Every row belongs to one group in each of 2 separate groupings. Each group adds its own fixed numbers to the row, and there is some noise. The rows also spread widely along 3 directions, which tell nothing about the answers.
In the rows, zero is written as 128.
Some rows, each with its group in each grouping after it:
[165 147  91  47 123  86  65  81 194 172 205 182  99 131 146  37  79 143
  66  73 170  69  76 120 126 131 139  48 129] => palo (3)
[126 117 137  66 139 123  67 112 127  83 168 184 162  65 141 110 150 132
  95  51 192 172 142 120 149  68 160 101 144] => Vavi (2)
[182 137 164 138  78 123 134 134 111  70 163 143 120 101  82 133 112 175
  81 159 132  59 124 127 166 158 159 139 108] => palo (2)
[164 125 182 172  92 149 176 139 115  79 152 135 133 132  34 114 107 161
 109 156  77  60 134 135 148 164 119 161 137] => Vevaz (4)
[149 133 122  61 112 128  89 104 151 132 199 175 138 108 119  74 112 144
  70 102 140 106 112 100 110 112 119  93 152] => Vavi (3)
[132 129 151  86 148 114  28  98 154  79 169 173 143  87 151  69 125 162
 107  24 184 146 137 126 154  91 148  49 129] => Suvaz (5)
[135  92 165 158 105 149 158 134  69  48  92 157 129  87  86 182 141 142
 160 124 123 121 152 133 162 108 125 152 121] => Gido (0)
[151 133 134  79 122 129  72 108 161 114 192 171 130 142 119  77 100 184
 108  64 145  94 118 125 138 105 132  63 114] => Suvaz (4)
[153 140 151 120 104 114 125 142 174 129 178 168 134 128  90  77  82 148
  90 121 128  76 106 107 177 125 122 108 120] => gozo (1)
[117  92 147 171 158 142 176 111  81  86  76 143 115 115 104 125 130 119
 180  85 145 150 185 162 164 113 133 159 176] => Vevaz (5)
[155 104 156 103 100 116 122 146 121  80 126 173 124 106  89 121 119 163
 112 105 127 108 119 118 144 107 129 129 134] => Gido (1)
[127 108 140 155 120 129 167 132 119 109 116 163 124 138 111 150 112 137
 172 129 139 120 131 153 179 115 122 140 133] => gozo (0)
[127  80 152 156 136 166 177 123  36  75  80 142 142 101 111 167 128 146
 162 151 130 170 207 160 128 128 117 184 148] => Vavi (5)
[143 125  76  93 139 108 165 108 129 176 125 156  74 185 152  91  78 140
 169 128 153  90 127 134 114 160 127 112 139] => palo (5)
[ 98 102  95  66 170 122  87  88 108 110 110 174 143  88 187 103 128  95
 155  40 214 213 168 149 136  67 136  91 163] => Vavi (5)
[135 113 144  91 123 149  85 112 124  98 156 174 161  74 111 116 124 136
  93 108 149 127 141 139 136 111 129 112 142] => Vavi (3)
[151 127 124 106 114 107 155 124 109 128 142 148 110 136 112 125 109 147
 142 140 149  78 126 120 134 140 143 130 123] => palo (2)
[119 113 112  94 174 105 110 103 160 119 138 175 124 103 150  96 120 114
 158  17 181 136 131 132 147  76 155  78 168] => Vevaz (0)
[141  76 159 184 113 158 163 130  58  96  98 126 130 140  82 152 104 190
 171 153  90 106 187 149 143 159 121 150 104] => Suvaz (1)
[144 132  90  57 141 102 116  96 159 155 146 173  98 144 160  82 105 124
 146  59 198 103 110 146 142  93 157  75 120] => palo (4)

New rows, each followed by its group in each grouping:
[152 107 112 145 131 126 170 105  76 110  81 136  96 129 133 148 112 142
 162 144 155 120 162 152 151 148 134 149 131] => palo (5)
[141 100 125 161 119 129 181 108  72  84  88 132 112 108 111 155 127 152
 162 140 154 127 162 155 163 115 154 162 107] => palo (2)
[164 137 119  90 127 110 108 107 151 136 165 169  93 144 133  73  83 147
  95 121 156  86 106 127 140 164 136  88 128] => palo (5)
[150 104 162 167 127 148 207 127 102 117 134 139  96 173  77  88  97 144
 153 166  92  75 156 154 132 185 106 160 167] => Vevaz (5)
[122  98 106 103 138 121 144 117 109  91  97 176 131 106 145 162 132 118
 193  66 164 151 139 137 142  67 136 104 149] => Gido (0)
[149 122 154 126 126 146  97 118 120  90 161 155 123 136  99  96 104 185
 111 116 130 100 154 139 140 159 124 101 128] => Suvaz (5)
[137 112  95  77 147  96 117  85 135 123 117 155 100 134 170  99 112 127
 161  57 200 143 125 155 146  72 162  90 119] => palo (4)
[148 102 150 143 109 156 141 137  82  86 142 164 135 119  97 131 129 148
 112 160 115 123 166 133 140 156 122 155 144] => Vavi (5)
[142 147 148 106 111 108 133 138 165 105 193 178 134 130  94  90 101 163
 111 111 139  77 114 121 162 123 130 126 119] => gozo (2)
[175 131 169 150  90 123 119 128 105  49 136 136 132  79  91 132 132 170
  79 139 142  90 133 135 180 136 160 154 104] => palo (2)
[144 122 158 136 127 128 114 130 143  78 155 163 126  98  98 111 136 140
 109  83 137 101 117 130 168 122 154  99 153] => Vevaz (0)
[153 106 122 147 117 133 198 107  73 109 102 137 106 162 100 145  98 142
 185 142 142 106 162 168 137 133 140 153 104] => palo (4)
[107 134 113  77 152  88 114 116 158 130 149 185 133 107 159  84 114 124
 160  49 197 152 120 118 172  51 137  90 133] => gozo (2)
[133 141 106  70 132 123 123 116 163 153 196 177 127 167 137  74  99 187
 150  85 135  63 119 110 104 132 132  75 134] => Suvaz (2)
[119 109 105  89 159 100 114 110 171 148 149 177 119 130 162  80 122 113
 159  37 174 132 127 141 155  92 150  66 172] => Vevaz (0)
[134  96 111 122 121 164 183 106  76 144 124 154 123 138 114 137 116 136
 168 175 105 106 163 138  96 138 109 152 143] => Vavi (3)
[166 123 156 146  96 163 158 128 123 114 181 140 125 171  54 114  92 200
 126 165  67  40 127 138 112 169 113 120 106] => Suvaz (4)
[123 110 117  69 163 118  85  81 137 117 152 169 121 132 152  89 117 146
 165  36 167 136 140 142 135  70 144  56 127] => Suvaz (4)
[163 119 123  84 109 106 105 114 142 141 145 165 112 133 138  88  89 155
 112 116 151  88  94 129 144 128 146  92 119] => palo (1)
[127  69 135 158 151 133 198  96  72 112  82 132 107 124  97 136 117 119
 200 118 119 116 178 170 134 125 126 166 147] => Vevaz (3)
[132  94 169 183 106 139 192 120  84 104 101 132 121 126  72 135 115 146
 146 143  92  95 171 154 154 146 136 170 154] => Vevaz (1)
[150 112 158 134 115 158 128 117 108 112 143 152 123 149 103 113  94 182
 145 138 111  89 160 146 128 161 105 118 130] => Suvaz (5)
[122  97 144 153 127 133 151 122  61  84 107 140 139 112 111 157 139 163
 187 115 131 132 187 150 150 121 137 146 108] => Suvaz (2)
[129 126 103  43 132 102  99 116 164 116 152 191 121 115 138  75 112 116
 145  30 185 128  98 110 138  51 140  62 136] => Gido (4)
[134  99 118 109 130 132 156 133 116 122 121 181 122 138 124 153 113 122
 181  98 142 122 128 122 129 100 116 122 147] => Gido (0)
[163 106 134 160 107 132 163  92  80  90  97 129 116 107  94 144 105 161
 130 148 130 102 152 167 161 148 145 156 120] => palo (3)
[109 104 102  53 146  93 128 124 138 151 117 189 112 121 140  94 108 124
 177  59 176 125 111 110 119  71 123  86 146] => Gido (1)
[136 114 168  81 119 133  30 118 131  76 172 174 171  43 119  80 130 147
  54  62 181 163 141 127 163  73 148  92 138] => Vavi (1)
[138 118 132  45 126 101  94 129 162 128 149 186 121 119 120  77 108 144
 124  63 169  99  98 106 125  88 134  74 142] => Gido (1)
[104  96 123 135 154 128 185 109 100 125 101 155 111 154 137 142 115 124
 210  97 139 113 147 149 148 124 129 129 171] => Vevaz (0)
[130 102 144 121 161 120 122 103 133  78 108 161 125  84 125  82 130 113
 141  48 166 158 160 155 161  91 149 119 162] => Vevaz (5)
[149 104 150 177 112 132 187 118 107  99 127 150 127 135  64 141  98 159
 152 159  91  91 148 147 169 141 112 173 113] => gozo (3)
[123 115 110 111 133 112 160 115 152 152 142 168 126 155 133 131 112 128
 182 105 156 111 128 129 161 109 130 107 132] => gozo (0)
[167 113 199 183  98 146 152 124 102  41 130 136 131 103  42 101 128 162
 100 132  90  83 143 151 167 131 147 157 132] => Vevaz (4)
[129 115 105  70 127 141 119  98 128 151 168 169 130 132 144  94 103 132
 140 123 145 109 132 117 108 119 120 112 149] => Vavi (3)
[187 104 172 173  75 130 124 140  86  44 111 123 134  91  74 139 121 184
  77 144 113 103 139 155 180 145 151 158  86] => palo (1)
[131 112 118  48 142 104  80 114 161  92 129 196 124  99 136  96 120 115
 136  21 194 144 110 117 139  18 146  71 130] => Gido (4)
[151 126 133  90  88 135 141 153 151 115 180 188 117 152  79 130 111 149
 115 141 106  54  92  98 121 147 119  97 147] => Gido (0)
[169 131 153 122  94 112 118 134 120  85 158 146 119 100 108 118 109 163
  97 135 135  83 113 126 156 139 157 128 106] => palo (2)
[104 111  91  83 154 101 158 103 143 175 119 176 117 160 158  94  89 121
 196  67 182 138 134 132 142  83 111 104 130] => gozo (1)
